The rows come from 5 hidden closed curves, with some noise, and rows from the same curve form a group. Each curve winds through 8 dimensions. The rows are also pushed far along 5 directions, which tell nothing about the answers.
(in the rows, 128 means zero)
Known rows, each followed by its group:
[157 109 180 174  99 113 172 124 153  90 104 194 163 165 103 105 149]  z717
[134 104 130 147 146 106 137  90 122  83 134  97  76 138  70 125  99]  z828
[ 96 117 142 162 147 104 130 105  81 151  76 155 124 125 131 138 170]  z488
[132  94  96 119 137 175  96  97  92 115  98  93  78 108 120 172 143]  z707
[103 166 188 150  94  84 175 142 143  99 123 131 130 114 121 144 124]  z717
[133 158 112 134 155 116 150 165 136 172 179 102 107 133 135  85 100]  z245
[127 140 173 180 130  90 189 156 131 167 116 139 167 122 141 127 131]  z717
[146  81 167 148 119  80 165  76 103  73 127 109 117 119  81 134 108]  z488
[127 109  88  80 104 130  75  95 107 117 132 135 115 103 143 143 158]  z707
[124 150  97 109 107 166 106 149 135 181 136  96 152  91 155 174 125]  z707
[ 48 168 140  89 125  74 148 104  86 176 151 132 142  88 139  91 159]  z828
[117 167 116 140 112 186  91 183 165 180 101 177 187 162 154 119 150]  z707
[ 97 139 119 132 131 149 132 164 142 155  63 154 149 122 176 175 157]  z717
[166 120 117 118 136 122 111 114 133  85 143 141 147 146 126 131 121]  z707
[ 89 141  97  65 126 148 109 134 114 182 160 115  92 100 172 127 139]  z717
[ 75 128  87  77 148 161  84 113  90 168 126 138 152 127 145  73 154]  z707
[139  63 132 135 138 131 116  92  94 115 105 155 129 118 122 120 166]  z707
[129 140 140 123 139  83 163 137 135 194 188 151 155 130 155  64 129]  z245
[ 78 148 177 178 136  97 169 128 119 164  95 142 128 128 121 122 145]  z717
[139  90 140 157 149  91 120 108 131 119 101 205 162 185 127  69 150]  z717
[ 98 144 154 105  94 150 160 128 127  97 114  93 116 100 114 200 105]  z488
[148 104 122 108 167  71 159  92 114  99 194  98  80 142 104  69  85]  z488
[209 117 123 146 129 107 153 149 148 114 197  99 132 153 105  87  66]  z717
[111 163 160 109  96 132 144 141 142 121 150  92 126 112 117 140  95]  z245
[115 116  89  83 159 106 122 114  86 159 175 158 164 150 137  52 127]  z488
[105 109 147 127 148 112 150  85  86 134 129 100  79 113 115  95 137]  z245
[110 145 122 120 111 168 141 158 143 155 119 118 141 115 143 206 114]  z828
[ 79 124 197 153  94 123 161  87  78 110  84 111 106  89  93 174 152]  z488
[105 112 127  85 128  70 135  82  90 164 179 154 121 108 146  60 163]  z245
[163  84 136 134 156  63 140 101  67 102 159 130  96 135 119  74 129]  z245
[111 132 192 142  95 117 175 133 118 143 107 107 135  78 150 145 146]  z717
[115 112 173 142 111  84 138  58  77  89 123 132 123 114  78 112 150]  z828
[133  95  89  68 149 103  88  76  81  89 171 113  44 136 122  98 117]  z488
[ 84 139 167 151 129  71 194 125 121 158 101 121 145 100 138 128 139]  z245
[119 161 112 102 126 139 150 159 130 136 127  91 144 125 148 142  93]  z245
[ 96 104 145 101 134  98 174  71  86 120 139  83  61  84 111 159 126]  z717
[108 100  97  96 148 148  96  92  71 149 125 120  81 114 139  97 165]  z707
[155 130  69  78 127 189 119 164 148 110 153 105 141 140 140 166  84]  z488
[102 108 161  96 105  61 147  71  94 110 169 129  91  94 120  59 152]  z828
[133 138 132 144 139 128 153 129 127 112 134 102 145 119 100 151 104]  z707
[140  97 155 132 106  97 136  84  81  89 155 108  66 112  94 106 131]  z488
[120 184 136 126 128 124 148 154 128 176 175  98 153 116 125 117 103]  z828
[159  99  91 115 174 130 109 124 134 122 145 162 147 184 136  70 115]  z488
[145 139 157 143  90 156 159 154 151 133 121  70 135  87 126 191  99]  z717
[119 119  78  89 166 160  84  99  76 138 130 131 125 130 139  96 159]  z828
[117 166 138 130 134 146 139 138 121 160 141  86 136 111 119 139 112]  z828
[ 75 147 100 117 144 138 100 122 110 187 136 121 118 127 118 106 137]  z828
[127 114 110  91 138 144 114 106 114 135 140  72  93  88 140 120 127]  z828
[186 117 124 134 110 128 101 144 167 107 176 132 145 155 108 109  85]  z245
[123 102 174 155 112  86 138 107 126 107 117 137 109 129 110  75 138]  z245
[158  76 136 133 137  92 128  95 123 131 142 164 124 145 137  66 143]  z245
[142 143 125 149 133 191  82 171 179 118  85 190 191 182 140 123 147]  z488
[182 130 128 123 148  98 154 125 137  56 190 111  87 170  95  97  72]  z245
[124 169 118 136 137 178 137 165 143 159 134 109 144 137 131 147 109]  z245
[172 132 134 140 114 117 118 153 161 123 130 187 190 158 159 113 140]  z707
[181 127 133 166 145 120 121 149 139 150 141 190 206 180 143  59 138]  z707
[125 128 168 186  97 131 134 125 134 123  91 138 135 138  85 161 132]  z828
[108 143 135 121 121 185 125 115 133  93  87  98 119 115 102 224 119]  z245
[ 94 163 132 123 143 108 173 130 116 132 143  86 137  89 116 169 113]  z707
[152 126  88  79 111 151  92 150 141 131 163 100 107 115 153 157  98]  z488
[122 143 149 157 124  83 180 134 158 102 108 116 121 112 123 162 117]  z488
[123 118 112 124 159  82 138  91  90 125 172 105  75 138  97  84 105]  z717
[155 140 111 133 131 155 104 178 158 169 122 153 180 157 161 136 120]  z828
[131 115 148 107 107  90 124 104 111 109 161 134 115 129 118 105 119]  z488
[129 146 141 134 101 138 174 166 171 149 124 148 150 133 145 130 128]  z717
[176 132 110 126 134 120 100 130 121 122 185 157 169 173 112  67 112]  z828
[115 117 165 146 125 131 134  98 146  60  74 140 122 134  98 142 145]  z488
[112 140 122 119 161 114 130 136 108 123 117 125 125 133 149 118 129]  z717
[156  80 136 145 148 117 141  92 115  86 106 106 105 121 110 124 128]  z828
[ 86 114 203 151 112  99 180  59  85 112  91 116 110  97  97 134 158]  z245
[ 72 120 146  91 142  94 142  89  71 151 137 128  72  98 151  58 173]  z707
[151 149 167 161 110  83 209 167 160 136 162 105 151 106 133 144  92]  z828
[140  75 137 131 125 164  92  74 104  62  55 136  82 138 116 156 162]  z707
[119 143 137 129  90 133 128 141 147 138  97 140 159  98 152 186 153]  z707
[139 136 185 212 134  91 159 154 154 143 106 197 163 185 123  69 140]  z717

New rows. What belongs after each?
[116  93  88  72 138 126  95  68  90 156 167 105  94  96 130 117 136]  z245
[147 154 136 108 127 111 170 177 132 180 189 118 162 110 176  87 114]  z717
[ 81 165 180 135 114 118 160 141 164 170 125 133 139 112 147 113 137]  z488
[149  96 137 149 115  97 152  93 126  61 120 147  82 147  89 157 122]  z717
[114  92 112  80 150  88 135  77  58 131 165 108  73  94 142 111 142]  z717
[ 92 155 181 157 100 126 156 160 178 165  91 161 164 138 146 110 138]  z717
[104 162 156 112 113  95 156 132 123 175 161 111 134 100 154  86 128]  z707
[141  97 117 111 141 110  86  83 100 113 136 149 130 150 110  78 139]  z828
[ 98 138 198 139  94  70 173 113 114 127 139 125 121 108 115 124 126]  z488
[141 103  98  95 125 130  97 118 121  86 122 113  73 123 144 132 122]  z717
[140  82 136  99 141  97 157  75  84 111 160 115  91 116 117 102 129]  z717
[144 104 122 124 131 147 104  78  98  52  99 126 122 133  90 140 144]  z828
[112 141  80  64 128 165 104 153 131 147 145  72  90  87 168 170 113]  z488
[103 108 170 157 156  72 168  92 112 124 115 146 105 124 112 112 154]  z245
[170  91  70  97 139 182  86 131 129  94 100 125 143 143 144 156 123]  z717
[109 133 135  99 125  79 151  89  94  85 150  77 104  92 104 140 103]  z717
[144 133 154 175 115 113 171 170 176 124  93 179 141 162 146 144 133]  z717
[122 104 112  96 138 112 121 110 113 115 151 173 116 151 139  85 142]  z828
[141 127 167 166 117 103 182 133 138 109 109 186 185 157 112 116 147]  z717
[ 69 168 136 101 127  67 148 119  98 131 150 111 103  92 138 129 132]  z717
[129  90 142 126 137  93 137  92  71 145 128 146 144 110 142  79 167]  z717
[109 144 130 112 136 145 111 120 118 148 120 142 160 135 144 100 143]  z707
[147  96 170 157 130  98 172  97 129 110 129 102  87 122 109 112 109]  z245
[ 84 138 106  90 132 137 114 106  87 145 100 150 167 126 146 118 158]  z245
[160  81 118 132 143 128 122 124 117 124 139 156 141 133 133 110 144]  z707
[118 157 164 130 120 146 175 142 138 104 112  62 127  97 117 168  94]  z717
[122 111 146 159 111 132 119  85 112 104 112 126 122 114  77 163 143]  z245
[152 121 139 160 169  67 162 130 119 170 197 147 123 151 121  40 123]  z245
[141 119 105 122 140 144  96 134  97 148 147 173 179 173 123  83 131]  z488
[150 166 141 162 119 151 123 159 183  98 136 104 135 147  91 157  87]  z488
[106 157 140 133 129 128 197 149 151 130 115  57 112  75 135 196  99]  z828
[ 88 142 102 104 113 158  92 134 112 180 121  96 107  89 153 154 139]  z717
[132 109 112  99 127 142 101 123 149 100 132 171 132 157 135  98 136]  z828
[144 154 151 141 134  98 157 173 151 105 131 123 119 139 158 117 103]  z717
[111 163 173 150  84 158 132 173 174 173  76 165 199 127 172 145 157]  z707
[168 115 137 137 130  61 133 123 117  82 164 144  77 154 125  96 115]  z488
[114 146 158 115 132  83 155 114 122 121 179  92  70 120 114 104  96]  z488
[210 118  73 115 145 144 105 173 148 118 174 106 147 165 136 130  64]  z245
[120 144  50  87 154 153 116 167 135 203 148 183 174 158 178 103 148]  z717
[179 114 123 133 124 163 124 146 161 112 129 136 144 165 138 114 100]  z245
[124 112 126 107 112 110 113  96 108 106 127 119 121 113 114 153 126]  z828
[116 156 163 121 101 122 186 150 175 150 159  92 114 115 126 122  90]  z717
[152 130 149 158  84 153 122 151 158 136 103 134 160 125 133 151 131]  z707
[167 113  85 131 171 148 105 160 147 153 128 173 181 168 166  70 139]  z828
[169 101 159 137 109 119 137 105 137  99 153  81  97 111 101 120 100]  z828
[112  82 122 141 116 153  90 107 121 120  42 209 138 152 149 128 198]  z717
[116 112  97 108 128 112  91 107  88 179 127 169 161 107 160  98 186]  z707
[132 100  69  95 161 138  70 124  93 185 134 171 134 160 174  34 162]  z707
[132 102 118  76 146 105 110  72  78  77 175 100  56 136 104  71 110]  z245
[140  86 152 118 119  75 135  86  98  60 127 121  60 117 125  85 133]  z717
[165 147 101 116 156  89 153 182 132 168 196 118 150 149 161  72  82]  z245
[154 161  97 131 141 125 131 157 156 135 176 111 125 138 118 159  93]  z707
[ 93 140 162 176 140  98 183 140 145 131  81 164 164 136 125 130 150]  z828
[162 113 139 157 138 127 128 123 158 128 151 132 141 155 106  89 106]  z488
[105  96 118 117 140 165 119  87  86 100  69 129 108 110 127 179 164]  z828
[155 122 163 195 138  80 156 119 130 111 125 173 143 160  94 108 143]  z707
[ 84 126  92  98 129 169 112 108 106 117  90  87 134  81 115 213 133]  z707
[ 91 100 133 152 141 151 118  88  92 156  65 149 157 129 111 135 172]  z717
[141 114 160 143 140  40 157  96  99  75 144 155 141 147 106  74 128]  z717
[100 109 121 149 123 160  90 116 124 151  73 152 142 121 126 136 171]  z245
[136 155  65  82 130 193  96 177 154 168 142  75 102 126 168 156  89]  z707
[143 129 148 139 108 114 100 135 141  89 115 178 169 158 132  88 140]  z717
[140 136 167 163 106  95 175 124 143  61 111 128 117 133  90 190 109]  z717
[ 94 187 169 198 127 152 162 198 184 182  74 159 187 152 134 146 136]  z828
[111 178  90  99 119 189  84 157 179 123 127  99 131 121 123 182 105]  z488
[171 138 119 126 115 144 101 164 171 107 141 154 191 167 136  94 102]  z717
[ 70 139 117 140 146 124 118 112 127 161  75 159 168 117 137 129 177]  z488
[ 93 130 132  92 127 100 170  93 119 135 159  57  77  87 106 140  90]  z717
[ 88 171 163 157 126 143 177 159 145 195 111 119 176 117 129 121 127]  z717
[131  95 173 191 131  53 131  83  79 104  90 179 108 146 107  92 179]  z488
[194 100 141 155 129  99 149 137 127  72 148 107  96 135 107 154  95]  z245
[118 141 126 145 145  66 164 131 128 142 137 134 125 121 137 105 133]  z488
[111 170  95  79 127 163 124 167 102 143 140  92 116 105 160 164 118]  z245
[104 136 136 148 147 131 109 129 121 151 109 173 142 164 136  77 150]  z717
[165 126 171 164 125  92 186 159 169 110 135 172 200 172 128  98 101]  z488
[122 153 109 137 115 143 124 148 152 147 155 100 126 131  95 167  85]  z828
[125 114 194 158 125  67 183  84 106 131 141 156 139 127 110  78 149]  z245
[125 181 126 132 146 122 161 179 145 168 180  71 116 112 129 122  84]  z488
[104 163 168 123 119  95 162 129 148 150 178  87  92 106 118 107  97]  z488
[110 152 151 153 132 160 117 162 147 128  76 151 158 150 149 134 138]  z717
